The first 5 rows are patterns. Each new row is the sum of 2 different patterns, raised or lowered, with some noise. Before adding, each is slid sideways (what falls off one end comes back at the other) and multiplied by a number that may be negative. Names go in the order of the patterns.
In the rows, 128 means zero.
Some rows, each with the names of its patterns after it:
[145 131 148 126 129  99 117 115 137 112  90 143 116 142 140 120 123 141
 118 154 129  96 135 130 109 116 104 119 148 146 168 137 145 112 153 148
 152 135 148  99 129 120 139 109 116 131 110 114] -> (2)
[123 153 137 135 108 130 154 115 103 147 123 116 123 125 151 121 128 138
 142 126 112 157 158 121 110 164 135 126 115 140  66 179  76 111 125 115
 125  99  80  99 131 124 120 135  86 122 122 123] -> (4)
[111 155 158 118 129 132 127 145 114 111 117 131 143 147  89 117 162 118
 139 125 121 101 102 129  93 168 146 134 106 136 131 143 149  86 134 136
 160 174 135 114 136 143 168 138 115 114 174  78] -> (0)
[160  94 125  95 156 109 125 120 122 126 130 125 142 142 146 120 159  96
 111 138 134 115 125 127 114 150 123 111 134 125 158 117 143 149  90  87
 111 146 145 126 121 100 138 150 103  86 155 119] -> (3)
[120 107 147 120 127 149 128 132 141 168 138 142 116  90  93 146 130 123
 145 107 133 103 104 122 116 108  76 134 140 149 127 140  98 139 139 113
 132 130 148 108 126 130 144  84 132 135 154 137] -> (1)

New rows. What belongs after each?
[102 160 131 119 124 165 113 108 113 101 106 153 106 112 100 123 101  81
 159 149 125  88 134 118 117 120 100 102 152 135  98 124  74 139 117 131
  62 121 110 130 142 143 100 117 107  92 115 118] -> (3) (1)
[107 104  78  94 114 120 122  94  69 103 108  98 108  94  77  75 130 101
 101 125 118 110  98 118  76 128  93 124  88 101 109 119  79 121 123 141
 111 127  73 116 113 112 114 107 111 110 150 112] -> (3) (1)
[147 150  89 113  85  82 122 106 116 123 112 103 105 159  98 108  81 105
  75 127  82  93 109  73 111  76 131 112  96  87 152  94 117  84  77 113
 124  75 102  85  79 117 111 116  72 105  81 126] -> (2) (1)
[190 163 161 185 191 210 209 159 178 188 192 215 182 161 135 139 155 158
 153 200 145 149 154 167 142 157 160 125 174 159 191 165 165 128 178 190
 124 141 176 199 117 159 168 194 113 228 125 239] -> (4) (1)
[120 132 117 142 137 156 141 140 161 103 105 153 148 121 118 115 125 181
 119 132 110  80 129 141 126 101  89 115 149 169 119 165 143 117  97 156
 132 149 149 119 152 160 178 123 110 103 171 134] -> (0) (1)
[132 113 131 111  87 123 138 166 150 145 159  79 105 125 162 148 143  95
 104 127 156  87  76 152 104 145 112 125 114 144 107  98 107 109 127 117
  90 146 129 152 123 147  91 120 129 150 112  99] -> (2) (3)
[165 167 169 198 140 177 169 133 175 157 165 166 186 121 172 160 151 126
 150 143 174 186 187 127 162 137 168 195 151 181 196 171 177 191 193 158
 157 139 165 127 197 135 138 207 191 173 128 171] -> (3) (1)
[132 174 107 104 143 148 143 138 118 144 169 109 132 142 142 148 126 117
 125 152 117 148 152 107  93 126 151  81 157 146 153 110 195  95 191 161
 111 150 143 180 204 163 127 143 151 153 177 138] -> (4) (0)
[156 114 114 133 150  95 117 118 145 130 136 119 102 125 160 127  97 135
 139 122 146 171 124  95 145 103 122 119 147  99 129 126  85 134 144 111
 124  58 120 117 143 102  83 107 136 138  84 172] -> (0) (3)
[144 155 165 159 142 107 142 181 138 152 155 111 157 152 146 157 157 162
 184 137 155 188 155 150 178 135 135 126 150 168 159 143 149 156 150 127
 197 177 163 131 195 171 151 156 177  98 198  99] -> (2) (4)
[136 135 118 149 164 143 137 154 125 134 116 169 147 114 123 154 133 139
 125 159  75 177  70 111 121 130 118  83 101  99 148 137 117 137 103 122
 147 127 109 161 149 124 105 119 145 135 122 180] -> (2) (4)
[116 133 173 105 135 138 164 132 140 138 161 164 139 118 139 165 143 141
 130 137 162 134 150 161 134 126 131 157 125 162 175 170 122 136 168 164
 155 108 155 109 198 141 140 129 139 155 151 117] -> (4) (0)
[105 143 120 105  92 143  82 112 118 108  94  83  93  88  91 112  74 135
 112 128  81 112  79 130 101  65 126 100 141 108 103 109 136  68 140 114
 102 124 109  79 116  82 103 144 128 151 133 156] -> (2) (1)
[155 123 118 174  81 176 122 110 120 129 162 178 105 108 152 123 124 152
 124 111 106 126  74 150 131 144 103 109 138 159 129  91 143 137 159 141
 133 114 123 122 162 143  90  86 169  94  84 144] -> (4) (0)
[123 108  98 108 133  60 117 116  96 107  84 125  84  90  88 115  82  84
  80 130 119  64  78 120 106  90 167  59 146 124 132 113 118 115 108  97
 110 106 103 103 120 108  86  86 100  70  79  55] -> (4) (1)
[128 112 124  96 123 124 148 107 114 116 126 112  93 143 107 108 152 179
 138 109  98  99  98 153 112  97 150 137 100 111  74 141 111 125  63 137
 130 139 121 129  97 129 121  95 108 124 108 133] -> (3) (1)
[ 92 115 105 100  81 106 123  78  96  70 116  62  88 134 151 115  76  72
 114 100 121 102  85 121 146 100 115  82 123  77 102  80 117  97 114  91
 102  83  86  84  82  69  74  82 135 125  92 102] -> (3) (1)
[ 58 115 121  97 129 100  55  86  96 114 111 142  88 121  99 123 145 124
 133 111  88 125 136  95 101 107 109 132 108 115 148 118 134 130 113  97
  66 136 129 124  72 126 100 104  85 148  54 167] -> (2) (4)
[122 105 135 123 113 136 134 113 129 118 186 117 135 129  82  92 129 130
 149 126 103  99 131 142  76  82 140 126 186 119 112  96 157  95 141 115
 141 142 136 136 152 176 145 106 140 100 101 153] -> (3) (1)
[109 140 161 141 130 100 128 170 144  89 173 120 128 117 151 159 148 150
 103 116 108 153 123 121  91 107 161 137 154 126  76 117 147 115 133  87
 136 166 152  94 193 186 101  94 128 133 118 156] -> (0) (1)
[174 197 214 168 165 141 177 197 160 150 157 217 112 147 183 200 121 167
 166 180 183 149 132 177 157 172 191 128 156 199 185 178 168 147 114 118
 175 137 184 187 156 151 148 149 169 169 118 124] -> (0) (1)
[116 169 129 157 157 115 147 156 159 138 133 122 129 118 184 141 147 140
 139 158 136 124 151 114 123  84 147 136 149 140 135 102 161 148 133 140
 140 138 114 125 147 144  75 154 137 174 153 126] -> (2) (1)
